The same things were measured in two ways. Each way mixes the same 12 hidden numbers, adds some noise and spreads widely along 7 directions of its own, which tell nothing about the thing.
(in the rows, 128 means zero)
Some things both ways: the first way, then the second way.
59	176	112	149	148	128	128	128	94	132	142	135	126	156	94	125	138	97	89	50	153
120	137	173	118	141	99	131	160	91	115	121	141	165	97	119	97	159	163	107	124	104	150	131	114	93	147

175	138	110	120	141	134	138	126	191	110	137	150	149	136	145	132	94	162	151	144	92
170	115	137	132	130	115	109	125	93	85	132	111	161	128	125	128	151	148	141	130	121	147	113	73	163	105

139	147	159	163	161	153	115	157	107	143	105	88	127	93	142	122	116	127	134	176	62
81	151	135	135	135	128	144	144	141	152	133	147	111	121	117	109	104	117	94	119	128	88	142	148	167	111

147	103	75	123	113	89	157	107	118	173	163	195	123	142	155	121	101	115	151	55	144
133	121	101	115	137	112	144	124	116	146	137	113	102	126	156	146	141	109	111	127	117	131	117	113	151	122

148	158	137	121	106	154	104	121	167	96	137	131	144	87	121	89	146	189	121	129	117
168	116	131	104	136	120	88	144	105	75	133	128	150	113	113	145	158	158	97	121	147	156	116	82	121	144

79	164	141	99	118	155	127	132	110	118	136	142	165	133	109	106	174	148	138	77	130
108	125	115	127	160	99	166	140	120	159	126	109	128	117	149	124	124	100	90	97	112	114	117	133	168	91

184	61	92	125	135	116	103	131	88	141	96	154	166	78	192	154	124	152	161	120	138
117	124	124	159	123	119	140	114	103	117	126	161	133	100	122	79	135	117	117	125	118	109	133	127	173	147

145	152	127	112	176	117	166	95	116	153	162	164	104	125	152	127	100	144	132	102	101
127	145	122	134	146	120	132	115	87	121	112	144	122	102	94	101	107	139	106	134	157	144	158	124	125	129

163	186	167	157	176	142	135	133	148	112	154	113	102	60	184	134	165	131	109	129	135
121	151	138	121	163	135	150	148	123	123	156	172	125	96	113	109	130	148	73	95	122	133	132	153	162	155

146	108	69	137	130	117	148	82	146	117	156	168	129	85	194	139	161	163	156	98	195
130	116	112	104	122	116	168	124	94	113	106	100	140	91	123	173	131	131	101	124	106	130	96	136	160	120

142	109	113	158	121	125	74	167	124	140	82	95	144	113	110	97	91	117	112	119	59
131	114	131	145	130	112	161	133	148	118	129	146	100	120	146	138	136	101	137	124	95	110	140	121	183	117

174	39	136	115	83	116	87	122	110	143	109	137	186	103	167	115	142	151	157	104	145
142	116	124	141	135	102	112	146	130	139	140	108	113	147	170	118	137	136	122	135	108	124	121	110	137	91

123	177	137	126	110	147	118	121	199	94	158	118	128	132	118	110	114	135	113	106	115
132	130	131	125	156	100	146	150	124	114	125	130	147	115	131	132	142	118	102	122	110	127	127	118	133	117

131	165	116	125	166	136	115	134	209	88	130	157	150	162	142	138	77	141	128	163	85
146	128	103	144	124	112	154	115	131	128	146	107	145	146	122	166	75	107	102	127	145	115	106	133	192	92

135	155	149	133	124	140	75	177	125	133	104	80	136	124	137	120	105	115	141	130	43
112	139	119	141	120	131	156	101	132	128	158	177	125	110	93	102	97	97	122	113	154	113	153	136	173	178

191	116	164	131	117	152	86	149	84	149	107	108	176	72	140	102	165	156	131	120	91
144	84	105	120	152	114	183	125	167	132	148	98	135	121	184	164	113	105	104	126	75	139	130	173	208	110

127	108	98	173	165	132	137	148	48	195	92	152	129	111	154	122	100	101	135	120	94
126	130	126	116	123	113	141	134	120	134	131	139	108	111	141	111	150	116	117	146	119	121	118	141	150	132

123	143	112	154	156	113	121	166	97	156	115	110	151	174	114	128	80	122	136	129	110
86	122	118	116	124	130	121	123	138	146	156	129	157	118	131	101	117	134	106	118	110	112	138	146	151	148

145	135	126	134	94	149	96	115	149	102	141	78	132	67	169	127	173	134	132	74	149
137	132	157	111	136	105	155	143	116	100	135	141	155	103	116	125	141	139	97	119	118	126	107	129	145	130

126	112	139	148	143	105	127	150	86	128	123	116	93	59	173	148	156	115	128	82	148
99	149	180	132	135	129	125	151	139	137	154	178	131	117	107	99	132	132	103	84	141	123	140	88	154	151

156	88	88	137	84	146	113	127	59	191	92	126	165	95	165	124	149	138	170	92	85
122	134	143	114	112	105	133	132	124	128	138	152	121	118	119	114	127	146	123	127	115	118	116	143	180	113

166	104	123	143	120	128	103	115	117	146	144	135	123	106	182	131	108	119	152	119	111
78	143	123	121	144	108	147	156	134	193	134	115	88	134	154	113	94	116	55	120	135	89	130	172	150	91

111	115	167	111	107	162	88	128	121	120	112	105	179	94	124	99	164	147	130	124	125
180	125	157	123	143	124	143	153	148	75	142	119	184	128	106	164	130	117	141	138	143	163	122	90	145	123

118	108	107	119	163	114	102	156	82	115	96	140	163	100	138	132	133	139	123	80	163
139	111	112	149	142	109	140	123	130	125	144	119	136	136	149	119	127	92	105	102	131	103	107	99	200	94

138	127	116	144	169	106	100	140	63	177	118	112	116	95	133	123	98	116	112	106	114
100	138	125	126	144	150	141	142	168	143	144	146	146	110	122	128	103	113	91	137	123	130	147	165	174	144

121	158	140	136	165	126	94	157	215	102	117	100	151	121	147	129	125	122	103	134	138
132	159	111	119	147	111	121	137	132	133	136	130	125	143	127	133	122	126	101	154	127	112	113	136	158	75

106	108	159	137	192	127	148	160	124	123	101	174	166	165	137	147	100	140	152	196	102
102	133	184	132	137	124	118	146	80	131	120	126	172	104	100	83	145	146	145	115	137	168	168	64	95	158

157	118	154	114	120	136	90	145	176	113	122	137	182	160	117	111	101	145	137	143	76
142	116	151	134	139	121	123	147	149	126	157	120	151	142	143	130	113	138	111	127	125	146	140	117	157	120

131	155	178	147	174	158	100	169	121	103	88	102	132	47	129	93	156	155	97	152	83
144	130	138	121	140	110	124	122	92	90	113	160	99	100	106	107	154	120	95	130	166	127	142	86	119	145

130	107	121	88	64	136	116	108	95	149	134	158	169	113	154	135	174	136	161	58	122
119	145	127	144	116	85	129	109	78	128	118	159	115	121	105	92	118	130	117	138	140	115	137	115	122	129

160	131	153	135	85	151	106	145	121	152	120	155	163	113	105	88	125	145	115	117	90
149	108	135	114	156	94	113	157	153	112	139	134	113	137	154	141	149	122	115	128	116	145	156	113	142	119

156	124	164	112	138	138	94	158	149	99	90	95	177	103	123	106	131	167	120	140	73
113	128	155	123	145	105	117	131	114	138	135	141	136	117	139	93	132	150	79	113	121	128	134	108	129	118

Other things, the second way, with their names:
q15: 172	126	141	166	109	91	122	143	122	95	129	159	101	139	121	125	112	148	143	148	129	133	146	121	129	127
q632: 186	107	98	158	104	128	151	127	152	83	142	115	137	135	133	177	106	111	154	149	118	127	104	126	173	124
q521: 160	123	110	123	96	93	135	110	111	88	129	106	110	152	103	165	95	113	139	147	165	93	113	106	149	92
q975: 160	111	132	87	123	108	117	132	96	88	127	109	133	111	125	147	160	161	135	145	119	156	122	104	111	135
q551: 122	105	108	133	114	111	124	109	130	108	117	117	139	128	118	138	95	94	101	151	159	107	150	126	154	131
q824: 140	143	118	114	149	117	148	126	135	113	162	131	159	130	116	142	129	107	102	103	134	114	95	108	177	109
q357: 128	120	141	161	147	82	135	138	108	120	131	151	144	122	137	96	149	134	150	87	80	135	143	86	139	118
q746: 112	119	131	118	130	88	123	163	95	162	110	80	134	131	156	136	130	146	105	126	105	136	113	126	125	85
q497: 188	118	129	141	122	154	153	131	127	49	150	155	151	92	111	143	148	142	136	142	113	148	117	131	168	183
q91: 106	139	115	137	107	109	139	103	110	138	138	166	122	109	117	102	110	131	97	138	126	112	136	143	108	175
q443: 122	148	137	172	126	109	122	126	81	103	118	160	112	130	74	97	107	123	150	113	160	110	172	83	157	124
q747: 116	129	172	114	122	107	138	140	83	159	127	125	145	102	129	90	127	150	88	133	151	165	134	121	79	164
q194: 110	144	130	124	138	113	105	155	128	134	125	126	114	137	127	127	124	142	108	147	123	116	146	125	122	100
q969: 147	135	124	139	131	134	102	140	108	107	124	111	142	128	130	125	147	136	131	155	128	132	119	88	135	107
q582: 127	139	154	137	148	138	144	162	125	135	154	140	113	117	129	123	127	135	93	85	137	125	123	110	179	127
q348: 93	138	130	113	116	104	108	127	108	144	122	128	164	114	98	116	104	134	77	117	161	121	118	114	107	133
q602: 161	119	132	158	125	139	100	136	117	73	147	139	189	119	126	110	162	153	150	134	92	143	116	89	166	142
q31: 114	127	117	149	121	112	143	121	146	91	124	175	113	121	75	121	83	84	128	132	166	97	188	144	177	153
q687: 126	106	148	94	131	118	119	131	134	134	152	116	138	123	160	114	139	131	73	147	136	135	128	133	135	146
q880: 107	124	136	159	147	133	127	162	152	144	126	149	116	115	176	93	170	108	119	145	79	120	147	121	146	137
q283: 123	120	156	66	127	93	131	111	108	118	130	132	145	105	86	141	107	138	91	123	180	164	156	111	88	163
q2: 141	135	130	126	147	122	70	162	106	135	139	143	94	128	142	119	155	176	101	114	127	156	139	94	137	121
q5: 140	99	99	139	120	112	137	128	135	102	134	92	186	130	120	165	102	103	134	127	128	134	130	110	138	137
q74: 93	148	91	115	145	91	125	125	82	165	104	109	94	122	142	111	138	144	112	141	90	105	125	140	127	65
q810: 156	155	178	119	164	129	124	174	118	88	161	158	186	111	86	127	146	166	118	94	135	181	135	81	113	160
q225: 129	123	107	134	123	108	147	137	131	122	125	108	141	137	110	170	102	105	165	130	120	134	147	117	154	112
q510: 116	123	126	108	147	121	117	142	113	110	131	121	127	116	108	131	129	130	107	105	150	129	157	99	125	137
q134: 152	104	92	143	154	128	183	119	144	105	123	113	141	105	134	175	116	96	145	120	90	149	146	134	186	123
q122: 104	139	108	124	146	100	170	118	107	141	120	130	120	112	110	129	115	102	131	108	115	114	141	129	164	102
q125: 125	106	118	138	93	114	141	129	133	138	121	119	97	126	130	137	87	114	130	148	148	122	149	152	156	136
q674: 131	132	139	162	123	127	107	139	108	126	124	117	159	137	117	121	120	127	146	135	138	145	144	72	137	121
q594: 161	129	107	148	135	117	105	167	112	123	150	108	115	147	149	127	140	136	121	117	131	123	101	109	164	98
q676: 108	159	120	127	140	109	110	119	67	126	100	131	160	109	83	101	137	127	118	138	151	136	131	84	119	113
q702: 116	130	167	88	141	116	123	146	84	147	122	108	144	101	125	117	136	175	91	132	131	174	138	123	110	130
q868: 116	171	144	139	163	152	118	169	119	105	150	171	146	99	104	78	158	159	101	114	109	117	127	132	155	136
q102: 80	142	115	159	139	116	128	149	146	144	108	136	120	127	125	110	103	97	93	132	125	73	145	141	158	91
q856: 141	120	134	145	140	123	127	166	129	96	131	133	170	112	128	140	157	134	137	108	87	143	124	102	163	135
q973: 132	122	127	117	126	104	156	121	115	111	108	113	137	112	114	160	120	102	104	134	142	120	118	102	133	115
q915: 105	140	166	119	147	122	91	160	91	112	118	140	165	94	113	74	165	190	109	127	105	148	147	104	78	141
q190: 153	94	92	125	111	103	179	68	143	110	137	137	159	106	130	156	105	79	122	142	122	143	123	135	160	166
q347: 119	150	148	115	167	115	107	157	125	108	118	133	115	131	91	126	131	123	113	98	164	108	147	69	153	65
q914: 131	152	143	119	146	127	75	166	81	110	134	132	103	123	121	91	170	178	104	110	140	116	113	84	142	93
q20: 179	140	121	116	134	152	123	126	123	85	159	99	172	132	113	166	137	137	128	141	147	146	89	76	140	123
q696: 146	125	131	132	120	115	120	152	141	108	132	108	139	139	136	148	126	140	137	154	109	122	119	121	136	96
q304: 154	131	162	113	134	100	120	153	122	107	130	112	129	148	105	151	124	113	136	127	181	145	142	56	100	111
q533: 129	137	122	151	137	139	125	116	140	108	149	175	145	107	106	94	117	137	124	117	119	127	144	134	183	140
q501: 129	120	93	144	137	100	144	118	126	121	125	137	111	122	150	124	120	120	105	148	93	108	139	160	155	116
q596: 148	123	116	146	156	127	130	159	160	100	148	115	127	151	126	170	106	111	121	106	131	111	141	109	198	85
q356: 85	134	142	99	152	107	113	162	146	152	123	125	117	122	142	97	116	141	65	152	125	109	154	180	134	94
q779: 83	132	121	105	124	92	156	111	119	185	135	104	132	129	142	107	84	123	77	131	127	101	114	174	153	87
q245: 158	142	134	138	131	131	95	135	100	93	141	148	135	121	114	106	154	157	122	132	133	135	113	91	158	122
q308: 113	128	117	132	147	105	126	118	122	131	138	155	120	117	136	90	135	125	98	128	113	115	147	133	140	134
q22: 132	126	142	134	150	128	161	148	91	79	103	127	168	82	82	133	136	122	134	116	130	148	150	111	153	145
q195: 168	123	108	141	122	120	165	102	146	117	141	136	124	133	127	166	99	93	133	148	139	139	121	124	193	118
q633: 115	145	188	94	150	129	95	187	134	121	155	157	135	113	127	97	160	176	66	108	127	130	119	129	159	124
q90: 124	128	97	134	134	109	130	128	119	126	124	103	155	128	117	144	96	124	99	130	131	116	123	131	131	107
q772: 96	140	120	121	156	140	150	147	164	154	152	137	170	112	131	134	114	109	77	115	110	127	121	160	182	131
q137: 167	113	92	175	118	104	142	115	135	88	144	138	106	148	125	155	107	110	176	106	108	103	134	96	190	103
q659: 92	158	116	131	145	90	65	151	50	137	77	128	78	119	119	59	164	157	97	148	143	89	142	97	87	66
q959: 108	132	126	155	150	102	116	151	94	160	135	118	110	136	151	83	129	144	105	91	112	106	128	114	167	79
q727: 100	138	142	97	118	125	91	130	76	125	119	143	144	93	102	104	159	180	130	143	112	168	160	107	81	178
q492: 129	110	127	115	127	91	128	131	76	121	105	97	126	116	135	132	142	143	126	145	115	146	143	109	105	123
q84: 122	123	128	153	119	120	139	118	69	135	109	135	123	91	116	95	127	149	130	113	122	146	137	111	145	141
q265: 120	128	172	74	135	133	123	138	130	128	143	122	191	104	101	157	114	171	91	132	133	191	147	121	112	164
q737: 129	130	151	136	141	102	132	137	104	116	112	122	148	118	139	109	154	126	113	148	112	127	129	86	96	116
q18: 78	142	129	159	168	105	131	123	96	161	109	148	130	108	127	48	132	103	88	99	132	102	148	104	159	93
q544: 125	126	101	135	149	109	152	110	86	130	130	113	186	98	155	101	171	123	107	126	69	133	88	107	125	129
q381: 75	122	156	116	128	152	143	142	128	147	113	121	183	79	110	126	113	130	81	127	124	150	148	140	140	171
q318: 135	140	160	127	150	121	81	168	88	108	117	139	129	114	117	101	165	187	124	131	112	163	157	91	113	120
q893: 104	131	154	117	128	127	154	141	144	134	136	125	140	119	102	137	83	122	104	113	150	118	145	143	169	119
q123: 101	167	154	157	159	132	130	152	108	141	117	139	122	119	125	82	139	131	98	129	125	104	131	95	135	86
q796: 130	112	97	110	121	103	136	108	117	114	134	109	172	122	113	160	123	121	148	125	105	144	127	115	150	133
q174: 128	142	144	123	136	109	120	137	104	123	142	155	97	124	114	102	132	129	81	105	166	107	125	108	168	121
q927: 128	143	137	114	145	111	137	151	109	107	114	120	150	112	123	142	154	131	100	150	108	126	114	116	118	116
q634: 85	126	133	108	163	117	108	177	158	176	157	98	148	146	168	122	116	136	58	111	110	120	134	156	153	97
q519: 106	139	115	140	150	87	126	144	126	167	118	141	104	129	153	112	130	125	101	121	101	122	135	125	130	89
q994: 165	149	104	143	133	125	98	145	64	77	132	131	131	123	83	142	152	176	170	94	120	141	116	72	167	105
q319: 109	138	108	151	116	115	125	117	87	115	113	137	103	123	93	118	115	109	140	129	155	101	161	94	137	136
q427: 146	106	120	101	119	92	166	112	138	88	129	132	144	111	111	160	123	93	120	130	134	119	120	127	145	141
q151: 126	126	130	114	149	117	106	158	107	124	128	103	144	124	120	137	123	166	128	121	116	160	155	121	136	107
q566: 177	131	129	129	105	118	72	129	111	74	155	111	176	155	95	152	113	178	154	143	147	148	117	73	120	117
q909: 136	115	123	129	128	109	126	144	142	110	137	122	150	130	129	144	118	129	117	123	118	125	126	127	155	117
q942: 147	127	142	83	122	108	142	124	107	106	123	111	154	112	110	168	143	120	122	163	143	164	125	97	90	154
q85: 121	122	131	128	123	126	156	107	113	118	121	136	142	97	110	143	125	131	138	116	105	142	135	105	162	138
q516: 146	107	133	108	121	92	122	135	105	114	121	116	136	120	134	151	145	139	122	138	120	160	135	104	113	143
q605: 102	131	143	90	128	94	129	149	118	157	131	121	129	123	122	146	120	132	90	112	139	141	129	120	113	131
q752: 169	105	130	121	130	132	130	119	120	94	155	91	204	120	124	160	121	150	129	116	120	171	107	89	145	137
q771: 183	141	106	132	125	110	102	131	85	100	139	106	140	144	126	145	157	148	157	137	125	145	86	70	151	85
q508: 92	136	127	135	151	123	134	148	164	150	136	153	98	127	125	120	100	110	100	110	133	107	170	141	162	115
q50: 93	150	125	150	150	135	158	149	133	155	131	133	86	120	150	100	117	121	89	128	103	74	127	163	184	84
q426: 125	116	157	138	141	116	149	137	101	118	121	113	151	106	136	103	141	127	113	120	116	131	131	101	129	126
q408: 99	113	128	119	152	108	173	106	116	150	117	122	139	99	136	105	121	95	104	123	119	133	154	132	144	129
q166: 96	140	87	111	149	74	148	113	99	167	96	119	90	121	141	106	106	101	67	168	136	103	145	179	115	88
q548: 122	155	145	156	169	152	142	152	143	121	147	180	127	104	122	89	134	123	90	119	121	123	144	140	197	132
q51: 136	116	117	144	134	115	153	124	121	124	127	127	113	116	137	138	117	133	137	122	100	140	148	127	155	123
q960: 121	129	99	112	121	116	108	119	102	150	141	102	140	130	133	142	117	140	91	135	138	139	112	116	115	134
q718: 68	159	116	114	165	135	100	165	133	161	129	146	110	109	116	92	116	150	49	98	136	95	138	159	154	96
q382: 82	130	148	127	150	114	140	135	126	158	116	132	142	107	130	97	115	115	89	134	126	134	168	133	128	131
q202: 95	128	130	128	140	89	162	119	120	137	124	138	129	117	137	102	133	103	112	117	94	92	129	128	155	102
q266: 140	112	99	125	152	106	161	144	146	106	123	124	149	106	145	165	154	112	133	125	64	140	124	133	143	124
q232: 116	132	126	126	134	106	125	122	109	128	120	149	124	115	121	106	126	124	105	157	130	135	163	139	133	145
q712: 99	124	148	141	160	128	137	135	152	150	115	162	128	98	137	97	121	109	91	136	123	150	184	133	147	144

Some of these things the first way, each followed by its name:
162	99	162	126	148	143	182	113	96	154	120	151	152	96	146	123	110	138	143	163	89 -> q737
90	91	163	129	118	128	135	121	123	118	141	165	143	113	154	121	169	125	139	100	185 -> q304
138	115	154	75	136	137	97	150	59	127	94	93	161	65	136	124	153	169	146	91	99 -> q18
145	77	146	148	132	110	56	172	148	120	92	107	146	92	132	115	113	125	115	138	120 -> q880
98	112	180	118	203	105	90	176	143	92	88	151	150	89	123	124	171	160	87	122	158 -> q712
119	125	103	96	112	140	111	115	78	184	117	172	194	158	107	98	112	128	128	78	96 -> q166
137	144	158	115	98	147	125	129	100	156	114	116	115	92	122	98	115	150	126	112	36 -> q519
109	103	139	144	131	115	82	146	119	136	111	128	177	121	126	117	157	129	110	116	175 -> q194
143	150	149	116	134	140	156	139	154	119	119	138	118	110	143	116	108	157	138	130	56 -> q190
114	176	160	157	177	136	100	170	137	99	123	127	116	111	141	157	134	121	110	149	111 -> q443
179	130	148	138	128	130	113	132	120	146	123	167	121	72	153	107	137	174	126	144	88 -> q2
127	114	131	134	112	149	92	137	109	127	97	132	183	119	121	108	134	162	129	142	120 -> q909
177	138	128	106	134	124	135	132	175	111	124	80	140	108	159	130	70	147	143	140	83 -> q544
128	158	139	130	90	134	104	150	170	112	131	96	143	121	142	130	144	155	143	124	127 -> q796
78	109	114	152	142	110	114	125	130	131	133	139	155	158	118	120	145	117	113	85	195 -> q696
100	162	85	91	140	120	101	137	186	113	117	125	151	169	105	123	61	147	133	122	82 -> q676
148	153	114	131	131	123	127	125	166	131	149	161	153	158	119	121	106	130	111	100	121 -> q501
86	97	129	159	166	108	119	148	78	151	98	142	147	93	146	124	155	105	103	102	184 -> q942
94	119	144	154	183	136	142	137	34	140	94	125	126	44	144	121	172	136	106	119	155 -> q973
143	205	180	161	179	168	119	176	116	121	105	70	118	86	103	124	113	146	106	189	44 -> q602
141	133	106	118	73	144	62	135	174	116	133	148	172	155	116	118	104	145	141	118	106 -> q31
130	104	81	126	180	96	157	123	126	163	117	210	135	146	151	133	77	116	127	99	108 -> q195
115	153	122	161	215	106	148	134	156	116	153	144	138	118	172	155	149	114	107	120	233 -> q868
144	135	132	141	125	152	117	120	41	197	132	118	152	119	110	101	129	125	126	91	102 -> q356
82	183	130	149	174	164	78	152	119	102	108	105	155	122	96	109	131	143	103	152	111 -> q22
147	133	175	117	105	151	163	105	137	134	154	158	169	123	154	133	174	176	163	157	143 -> q566
122	160	179	156	150	142	145	166	85	121	97	109	111	85	137	137	136	137	101	131	95 -> q357
162	127	170	132	148	158	135	124	96	151	123	136	140	78	169	121	168	163	156	152	77 -> q702
124	141	142	131	214	112	199	110	140	134	160	157	103	121	153	145	105	114	129	131	131 -> q123
139	112	130	165	190	89	109	163	129	109	95	78	95	55	177	145	139	140	110	121	143 -> q85
169	109	133	88	83	157	98	110	159	118	121	136	163	127	151	105	124	199	195	157	19 -> q84
85	145	148	170	155	143	115	150	152	94	125	119	143	119	151	132	176	125	118	126	176 -> q521
170	105	148	121	111	139	59	129	152	99	122	74	124	62	160	124	134	182	165	171	79 -> q381
124	124	134	122	95	132	67	125	167	97	150	75	136	120	146	121	157	140	150	84	132 -> q893
153	118	131	153	187	122	122	140	215	101	137	136	163	146	168	134	116	125	141	168	135 -> q50
178	95	140	93	55	136	114	85	138	139	160	95	166	111	143	107	149	177	171	98	129 -> q915
108	115	119	145	200	117	132	145	71	166	97	151	155	127	111	117	96	128	114	147	120 -> q969
173	83	141	115	103	132	121	117	101	163	115	156	179	116	148	106	137	165	159	134	86 -> q51
163	87	121	92	76	134	84	119	107	128	129	143	190	122	158	128	156	164	175	89	130 -> q959
134	129	89	140	156	135	125	115	136	149	129	179	190	165	111	98	106	135	124	133	117 -> q497
166	141	145	128	59	141	76	144	121	170	124	69	140	116	113	93	119	152	154	133	25 -> q727
134	179	181	185	181	154	113	159	134	91	119	88	86	89	145	137	80	149	105	218	97 -> q5
133	138	180	165	199	132	109	160	169	63	123	82	109	81	166	143	141	133	111	156	143 -> q426
163	126	91	148	144	150	139	128	140	150	116	184	185	139	139	116	108	145	143	155	105 -> q633
146	102	153	154	140	159	108	131	155	119	97	139	163	112	154	108	111	163	142	209	77 -> q632
147	172	153	132	126	121	98	131	162	122	153	67	92	102	128	114	125	138	113	99	82 -> q265
112	132	102	134	154	126	142	146	105	159	98	148	171	153	134	124	100	129	138	131	106 -> q122
168	81	116	131	74	142	107	116	119	161	118	127	193	116	145	89	148	160	160	118	120 -> q975
156	133	165	115	101	141	102	134	197	93	161	159	187	145	147	132	157	161	153	147	170 -> q634
103	112	166	124	195	123	119	175	102	114	83	125	175	110	138	125	163	147	122	126	146 -> q408
132	126	129	119	115	127	157	110	147	131	147	167	138	139	154	114	132	153	147	97	129 -> q283
